The rows of a group lie close to one hidden flat surface of 12 dimensions, which may be shifted away from zero. Surfaces can cross.
Known rows, each followed by its group:
[ -1, -40,  12,   9, -22,   1, -32,  -2,  15, -11, -16,  12, -12,  -6,  16,
  15,   8,   5,  -5]
Kige
[-23,   2,   5,  10, -22, -26,  18,  -2, -10,  14,   5,  17,  -6, -15,  19,
  15, -29, -14, -18]
sibi
[ 15,   6,  -2,  15,   5, -22,  -8,  -4, -22, -21,   2,  -4, -11, -34, -13,
  -4,  -4,  18, -35]
tel
[ 41, -31,  14,  21,  12,   5,  -7,  -1,   6,  15,   0,  29,  28, -21,   2,
  -3,   9,   0,   3]
monup
[ 28,   5, -16,  -2,  34, -33,  23,   1, -25, -45, -14,  34,  11,   7,  -7,
 -31,  -6,   5,   1]
monup
[ -5,  25,   4,  18,  -7, -34,   1,   9,  22, -24, -15,  26,  12,  17,   3,
  47, -12,  -9,   6]
monup
[ 27,  -7,  15,   5,  24, -28, -14,  11, -33, -25,  28,  21,  -7, -14,  18,
 -20,  -9,   0,  39]
levu
[ 20, -13,  -5,  -7,  19, -35,   0,   1, -18, -24,  21,  35,  -1,  23,  22,
   4, -19,   7,  27]
levu
[ -9,   8, -14,  35, -16, -14,   6, -13, -22,  -3,  -3,  -8,   0,  -9,  19,
  17, -23,  -5,   3]
sibi
[ -9,   2, -23,  -7,  -1,  21,   7, -21,  21,  18, -10, -17,   5,  12,  13,
  29, -12,  -2,  -6]
tel
[-35, -13,  15,  -5,  30,  11,   3, -12,  16,  23, -15, -27,  12, -19,  14,
  -2, -29,  22, -13]
tel
[-21,  16, -12, -15,  10,   6, -10,   7,  13, -20, -10,  15,  -5,  21,  23,
 -11,   7, -19,  15]
sibi
[  4,  -2,   5, -29,  -4, -10, -24,   2,  26,   4,  10,  44, -14,   6,  13,
  11,   6, -21, -19]
tel
[  8, -36,   6, -16, -26,   5,  19,  -2, -10,  24,   9,   3, -14, -40, -31,
 -14,  -2,  15, -10]
sibi
[-23,   5,  17,   9,  -2, -17, -15,  -7,  13,  20,  30,  14,  -8,   5,  18,
  38,  -8, -27,  -6]
monup
[-21,   3,  -5,  -9,  20,  23,  -3, -10,  16,   0,  12,  -9, -15, -34,   7,
  -7, -14,   9,   1]
tel
[  1,  -6, -11,  -9,   8,  12,  -9,   7, -13, -13,  33,  13, -12, -12, -21,
 -35,  26,   8,  12]
Kige
[ 20,  10, -19,  31, -34,  17,   9,  17,  21,   8,  -5,  20,  20, -16,   1,
  28,  19, -10, -23]
monup
[  3,  30,  -7,  11,  -3, -37, -17, -14, -33,  13,  20, -17,   0,  10,  -7,
  32, -28,  -1,  41]
Kige
[-23,  -6,   7, -12,   5, -19,  23,   9,  -4,  41,  31,  18,   0, -22,  17,
  21,  -9, -25, -22]
monup
[ 40,  -1,  -3, -17,   9,  13,  -5,  18,  22,   6,  27,  11,   8,  19,   7,
  29,  13,  -6,  38]
Kige
[ -7, -10, -42, -35,   5,   9,   7,   0,   9,  32,   7,  -4,   7,   1,   1,
  36,  21, -10,   7]
Kige
[-17,  -4,  18,  -8,   5,  -3, -36,   1,  11,  -3, -12,  12, -17, -26,  14,
 -11,   1, -12, -15]
levu
[-21,   5, -22,  45, -27,  13,  21, -22,  -2,  -9,   2,  -1,  -2,  15,  20,
  16, -15, -23,  27]
levu
[  5, -17,  10, -40,  28, -12,  19,  26, -13,  22,  11,   9,  19,  19,  10,
 -24,   3,   8,  15]
levu
[-19, -28,  16, -30,  40,  -1,  37, -21,  24,   9,  15,  -5,  -5,   5,   1,
  22, -27,  -4,  16]
sibi
[-37,  17,  -4, -23,   4,  -8,  27,  32, -24,  28,   7, -12,   9, -10,  15,
 -30,  -5,   9, -22]
tel
[  6,  13,   9,  21,  14, -11,  -5,  11, -24, -11,  14,   6,  14,  23,  18,
 -23,  -8,   5,  27]
sibi
[-10,  17, -18,  -3,  -1,   0,   5,   2, -22,  14,  31,  -7,  -1,  16, -20,
  -7,  29, -19,   4]
levu
[  5,  -5,  -5,  11, -23,  -9,  19,  14,  -4,   0, -17,  18,  12,  10,  30,
  -1, -18,   5,  -8]
levu
[-27,  16,  -5, -18,  11, -24, -17, -22,  -3,  23,   6, -10, -11,  21,  14,
  29, -16, -20, -14]
Kige
[ 22, -23,  -5, -15,  23, -22,  -4, -11, -36,  34,  13, -27,  16,  22, -22,
  15,  13,   5,   1]
levu
[  9, -34,   3,  11,  13,  -2, -14, -41,   2,   4, -14, -13,  11,  24, -25,
   9, -11,  25,  13]
Kige
[ 22,   4,  11,  31,  -5,  12,  -7, -19,   6, -10,  29,  -5,  -5,  42,  -6,
   7,   0,   2, -16]
monup
[ 24, -21,  13,  24,  16,  10, -13, -28,  -4,  -2,  -4, -28,  -8, -41,  15,
  23, -23,  -1,  35]
tel
[-12,  -9,   1, -39,   3, -10,   8,  22,  15,  -4, -14,  21,  -3,   0,  22,
 -14, -18,  26, -28]
levu
[ 16, -31,  16,   0,  -7,  23,  14,  18,  14,  26,  16,   1,  20,  19, -10,
  -6,  24,  14,  -9]
monup
[-18, -50, -21, -34, -28,  13,  12,  -8,   8,   1, -30,  -1, -18,   1, -27,
  -6,  21,  13,  -4]
sibi
[  5, -12,   3,  22, -22,   8,  27, -16,  10,  25,  14,  14,  19,  40, -28,
  16,  17, -24,  -6]
levu
[  0,   4,  11,   2,   3,  20,   4,  19,  -9, -13,  20, -18,   5,  49,  -4,
 -32,  19,  15,  25]
monup
[  0,  18,   8,  17,   1,   3,  16, -14,  17,  24,  30,   8,  10,  37,  11,
  32, -12, -20, -23]
monup
[-21,   7,  10,   2,   4, -10,  26,   6, -19,  -6,  30, -18, -30, -37,  12,
   9, -14, -14, -17]
monup
[  5,   8,  -6,  20,  -2,  31,  19,  -3,  -7,   2,  20, -30,   5,  28,   3,
  -4,   5,   2,   4]
monup
[-34,  24,  -4, -13,  20,   9,  -4,   1, -20,  -6,  46, -16, -25,  -6,   8,
 -30,  -9,   3,  28]
tel
[-11,  15, -20,  10,  28,  -7,  19,  11, -22, -12,  -7, -19,  14, -20,   9,
  -2,   3,   0,  22]
tel
[  7,  20, -39, -17,   4,  29,   0, -12,  -1,  17,  31,   1,  -8, -22, -19,
  -9,  14,  -8,  11]
sibi
[ -8,   9,  19, -12,  12,  -7,  19,  27,  18,  25,  22,  31,  26,  15,  11,
   7,   2, -16,  12]
monup
[  6,  20,  15,  -3,  29,   6, -15, -14,  27, -17,  21,  -1, -19,  -1,  14,
  27, -15, -20,  22]
Kige
[-24, -21, -21,  -9,  18,  22,  28, -27,  26, -24,   6,  -4, -14,  -9, -29,
  12,  -3,  13,  17]
Kige
[-36, -23,  -4, -20,  31, -32,  19,   4, -21,  11,  27,   9,  -6, -23,  17,
  12, -10,  -8,  11]
sibi
[ 37,  14,   2,  14,  11,  -1, -29,  -6,   6,   0,  -8,   9,   3, -34,  18,
  13,  -4, -15, -14]
sibi
[ 17,  -5,  15,   4,  25, -23,   1, -10, -16,   1,   0, -15,   0,   6,  16,
  22, -18, -14,  21]
tel
[-18,  14, -13,  -2,  -1,  26,  27,  -7,  25,  -2,   0, -10,  -2,   9,  -2,
   9,  -4,  -7, -12]
levu
[ -7,   9,  -2,  -8,  45,   9,   9, -34,  44,   1,   9,  13,   4,  18,  18,
  37, -27, -26,  20]
sibi
[  3, -14, -17, -15,  -9,  16,  13,  18,  11, -16,  27,  19,   1,  26, -19,
  -7,  22,  17,  36]
Kige
[ -4,  10, -11,   1, -38,  21,  11,   1,   4,  20, -19,   0,   2,  -5,   4,
 -15,  -6,  -7,  -3]
sibi
[ 13,  -2, -18,  -5,  16,   0, -27, -11,  10,   8, -27,   4,  13, -35,   4,
  23,   4, -12,  27]
Kige
[-19, -21,  -8, -28,   1, -19,  -2,  17,  13, -13,  -9,  26,  -6,  -3,  -6,
  17,  23,  -5, -13]
monup
[  0, -17,  -8,   6,  10, -12, -10, -15,  -9,   6, -36, -33,   4,   0,  27,
  35, -10,  -4, -16]
sibi
[  7, -31, -47, -19, -19, -22,   2,  11, -19,  -9,  -9,  32,  12,  31,   1,
 -10,   8,  43,  -8]
levu
[  9,  14,   7,  33, -25, -16,   4,   0,   0,   1,  -2,   9,  14,  13,  -9,
   8, -18,  26, -42]
tel
[-20,  15, -10,   1,  13,  11,  31,  10,  12,  -1,  10,   0,  14, -12,  -6,
  -4,  -6,  17,   0]
tel
[ 16, -25,  -8, -16,  21,  -6,  -5, -27,  -2,   5,   4, -18,   5,  28, -27,
  16,  -2,  30,  -7]
levu
[ -7, -21, -15,  -1,  -7,  -2, -24, -11,   7, -10, -14,  16,  -8, -24,   4,
   5,   8,  -1,  -8]
levu
[  5,  -6,  38, -10, -21,  16, -18, -13,  12, -10,  -6,  -5, -31,   8, -12,
 -35, -14,   1,   9]
sibi
[-22, -12, -26,  20,   4,   7,   9, -41,   0, -20, -25, -17,   1,  -6, -34,
   2, -13,  23,  16]
Kige
[ -6,  12, -12,   5, -28,   0,   2,  -6,  13,  -7,  12,   2, -10,  65,   2,
  22,  -1,   4, -17]
Kige
[  6,   5, -21,  -9,   0, -22,  -3,  -5, -21,   1,   1,  -3, -21, -18,  19,
  30,   1, -31,   1]
tel
[  5,   0, -22,   0,  -6, -10,   3, -22,  -8,  20, -19,   0,  14,   1, -26,
   0,   3,   7, -47]
Kige
[ -5,  34,  -4,   3,   2, -13,  -7,   1,  12,  -7, -14,   7,  -1,   8,  15,
   8, -11,  -4, -51]
tel

New rows, each followed by its group:
[ -8, -53,  32, -12,   1, -20,  14,  15, -11, -16, -27, -12, -21, -41,   8,
  -4,  -7,  12,  -3]
sibi
[ 15,   2,   4,  -9,  10,  11, -22,  10, -10,  28,  -6,   5,  14, -20,  19,
 -27,   5, -10,   9]
sibi
[  4,  23,  -4,   6, -16,  -3,  28,  -1,  -8,   1,  34, -13,  -7,  37,  -9,
  13, -11,   9, -13]
Kige
[ -5, -36,  58, -14,   9, -27, -18,  28, -21,   3,   0,  -1, -13, -20,  19,
 -30,   1,   3, -12]
monup
[ -5,   2,  28,   0,  35,  -3, -19, -34,  11, -10,  21, -15, -17,  13,   4,
   6, -34,   9,  -1]
tel
[ 10,  17,  -7,  18,  28,  21,  10, -15,   8, -11, -12, -35,   6, -12,  16,
  16, -19,  -1,  23]
tel
[-21,  -5, -45,   0,  19, -22,  11, -16,  -4, -24,   6,   6,  -9,   6,   6,
  46,   6,  -9,  -7]
sibi
[  9,   8,   7,   6,  36, -11,  10, -10,  28, -32,  16,  26,  11,  21, -27,
  14,  -5,  15,  -5]
tel
[  3, -34,  42,   2,  30, -15, -21, -29,  11,  -6,   4, -11, -18,   5,  12,
  24, -20,  -8, -15]
monup
[  4, -27, -12,   6, -28,  12,   8,  16,   3, -10,  -4,  -1,   2,  -9,  -3,
  14,   7,  20,  37]
Kige
[ 34,  12, -15,  21,  11,  16,  13, -10,   1,  -5,  12,  14,  17,  30,   2,
 -14,   6,  -4, -14]
monup
[-23,   5,   9,  16, -13, -20,  13, -15,   2, -16,  31,  28, -22,  25,  13,
  12, -28, -13,   1]
levu
[  1,  13,  -3,  20,  30,  -2, -38, -50,  -6,   4, -15, -32,   8,  31,   3,
  12, -23,  -2,  24]
Kige
[  1,   9, -22,  17,  -7, -22,   5,   1,  -8, -20, -17,   7,  11,  12,  -3,
  20,   0,   3,   5]
monup
[-13,   2, -21,  -1,  48, -18, -34, -14,  -2, -12,   6,  14,   1, -10,  33,
  24,   3, -24,  19]
sibi
[ 16,  23,  52,  -4,  37, -42,  -1,  19, -18, -20,  22,  14,  -3,   9,   6,
 -21, -19,  -2, -11]
tel
[ 19, -29,  14,  47,   1,  11,  28, -30,  -9,  -6,  21,  -9,   7,   9, -10,
  12, -22,   5,  48]
levu
[  5, -14, -15,  10,  11,  32,  25,   7,  -1,  29,  12, -11,  19, -32,  11,
   1,  11,  -8,  19]
monup
[  6,   0, -41,   1,  -1,  10,  37,   4,  21, -11, -10,  10,  26,  18, -22,
  32,  19,   8,  10]
monup
[ -6, -29,  -4,   6,  -7, -17,  12, -11,  -5,  42, -35, -23,  23,  -6,  26,
  53, -21, -13,  -2]
tel
[  1,  -5,  -8, -11,   3,  10, -38,   9, -10,  14, -25, -11,   7, -25,   1,
 -22,  31,  -4,  -6]
levu
[ 14, -36,   1,   3,   3,  -6,  24,  -1,   7,  14, -11,  31,  26,  13,  24,
  18,  -7, -15,  22]
levu
[ 11,   6, -10,  20,  17,  11, -24, -21,  -9, -17,  -1, -14,   7,   9, -12,
 -12,  -1,  10,  53]
Kige
[  1,   1,  -5,  31, -14,  -1,   2,  -3, -18,  11,  -8, -21,  20,   5,   9,
   7, -14,  14,  18]
tel
[ -7,  35,   3, -12,  22, -27,  15,  23, -13, -16,  10,   8, -10, -20,  16,
  -2,  -4, -20, -17]
tel
[ -5, -29, -10,  -5,  23, -17, -47, -19, -11,  -6,  -1,  13,  -5,  -2,  11,
  11,  13, -14,  48]
tel
[ 21, -34,  27,   9,  -5, -11,  35,   2, -10,  27, -11, -22,  11,  -5,   1,
  18, -19,  15, -40]
monup
[  5, -10, -26,   9, -22,   6, -23, -24,  14,  21, -38,  11,  20,  24,   9,
  20,   2,  -8, -13]
sibi
[ 18, -20,  29,   9,  11, -18,  -4, -19,  10,  -1,  17,   7, -12, -23,  -7,
  26, -26,   4,  -5]
tel
[  7,   7,  33,  13,  -1,  -6,  16,  22,  25,  17,  -7,  19,  25,   1,  38,
  26, -23, -28,  37]
tel
[ 22,   4,   9,  -1,  18,  18,  16,  13,   1,  -9,  16,  -7,   6, -25,  -4,
 -10,  -3,  10,  43]
Kige
[-24,  -4,   1,  -1, -12, -17,   9,   0, -22,   6,  25,  10, -25, -43,   4,
  -3, -15, -10,   3]
sibi
[ 12,  11,  15,   6,  -8,  -9, -30,  16, -20,  11, -19,   1,  22,  20,  14,
 -31,   0,   6,  21]
Kige
[ 21, -47,  30,   0,   4,  10,  13,  -1,   0,  15,  -4, -25,  11,  22,  -8,
  -2,   5,  24, -21]
monup
[ -1, -26,  28, -14, -13,  -9, -10,   9,  11,  21, -29,  31,   9,  -3,  17,
 -16,  -7,  -6,  -6]
sibi
[ 17,   3,  27,  33, -29,  35, -25,   7,  30, -15,  26,  -5, -18,  -2,  -2,
  15,  19,  -4, -16]
monup
[-32,   1, -36,  -3, -31,  -8,  18,  21, -40,  30, -26, -24,   8, -14,  28,
  -6,   5,  -4, -13]
sibi
[-20,  30,  -1,   8,   3,  35,  19,   6,  22,  12,   4,  -8,  -2, -35,   4,
   1,  22, -54,   7]
levu
[ 18, -27,   5,  -1, -23,   7,  -2,   7, -25,  46, -14, -20,  16,  -2,  34,
   5,  -7,  -8,  31]
tel
[ 23, -18, -23,  18, -16,  17,  29,  -3,   4,   8,   5,  27,  17, -43, -22,
   2,   1,  10,  14]
sibi
[-36,   9, -41,  -9, -11,   5,  -4,   7,   5, -15, -10,  29,  -3,   4,  17,
  -9,  19, -20,  17]
sibi
[ 31, -14,   8, -27,  -9,  -4, -19, -11,  18,  25,   9,  36,  -8, -16, -22,
   2,   6,  -5, -40]
sibi
[  5,  18, -17,  -6,  13,  18,  44,  11, -15,   2,  19, -33,   6,   2,  -6,
  -8,  -6,  16,  17]
levu
[-24,  30, -22, -27,  36,  -2,  18,  -8,   8,   6,  -1,  -2,   5, -24, -10,
   4, -10, -14,  29]
Kige
[  9,  23, -10,  24,  -8,  23,   0,   5,   2,   7, -18, -18,  23,  17,  30,
   2, -10,  -6,  34]
tel
[ -1,  45, -32,  -8,   9, -17,   1,  18, -25, -14,  31,   8,  -6,  17,   8,
   2,  16,  -9, -23]
sibi
[-16,  -6,   1,   0,  40,  21,  -3, -11,  17,  -7,  -2, -12,   9, -17,  12,
   2, -11,   5,  44]
tel
[ 16,  38,  12,   1,  10,   3,   0,   5,  -3,   5,  24,  -8,   7,  40, -18,
 -12,  14, -13, -10]
levu
[ 15,  -2, -23,  25,  -5,   5,   8, -17,  -7, -26,  -1, -13,  -1,  27, -16,
  10,   8,  13, -10]
monup
[ -3,   0,  25,   4,  -9,  19,  15,   2,  21,  14,  -7,  -6,   5,   0,  -4,
  -8,  -5,  -4, -23]
levu
[ 22,  18,   0,  23,   1,  13, -13,  17, -16, -13,  -6,  -5,  10, -19,  17,
 -28,   5,   2,  36]
tel
[ 13, -10,   7,  -1,  -7,  10,   1,  14, -17,  17,  43,  20,   3,  24,  -6,
 -37,  26,   3, -18]
monup
[-19,   0,  13,  -4,  25, -32,  42,  -6,   3,  -3,   0, -12,  -3, -12,   9,
  46, -37, -10,   0]
monup
[ 25,  -3, -10,  16,  18,  -6,   7,   0,  27, -17, -27,  24,  36,  15,   0,
  34,   8,  -8,  19]
tel
[ 38,  10, -30, -10,  16, -15,  14,  -3, -21, -30,  19,  10, -12,   5, -31,
   6,  21,   1, -14]
tel
[-12, -16,   4,  -9,  19, -20, -17,  -5,   5,  24, -17,  20,  20,   9,  30,
  15,  -2, -23,  -1]
monup
[ -1,   9,  31,  10,  -8, -11,  11,  20,   3,  15,   9,  12,  18,   8,  13,
  -7, -21,   6,  -1]
tel
[-22, -36,  12, -18,  16,  -2, -10,  -7,  16,   0,  16,  -4, -15,   2,  -7,
  23,  13,  -3,   6]
monup
[ -5, -12,  19,   3, -34,  -5,  23,  34, -10,  14,  12,  45,  20,  30,   9,
 -46,   9,  -2,   6]
levu
[ -7, -14,  21,   8,   7,  15, -19,  -4,  19,  16, -20,  -9,   7, -46,  32,
   0, -23,   3,   9]
tel
[  5,   1, -16,  19,  12, -24,  23, -15, -26,  19,   2,   5,  28,  21,  10,
  10, -20,  -2,   5]
monup
[ -8,  -2,  16,  13, -39,  18,   8,  -1,  -5,   4, -19, -12, -15, -26,   8,
 -27, -20,  -2,  12]
sibi
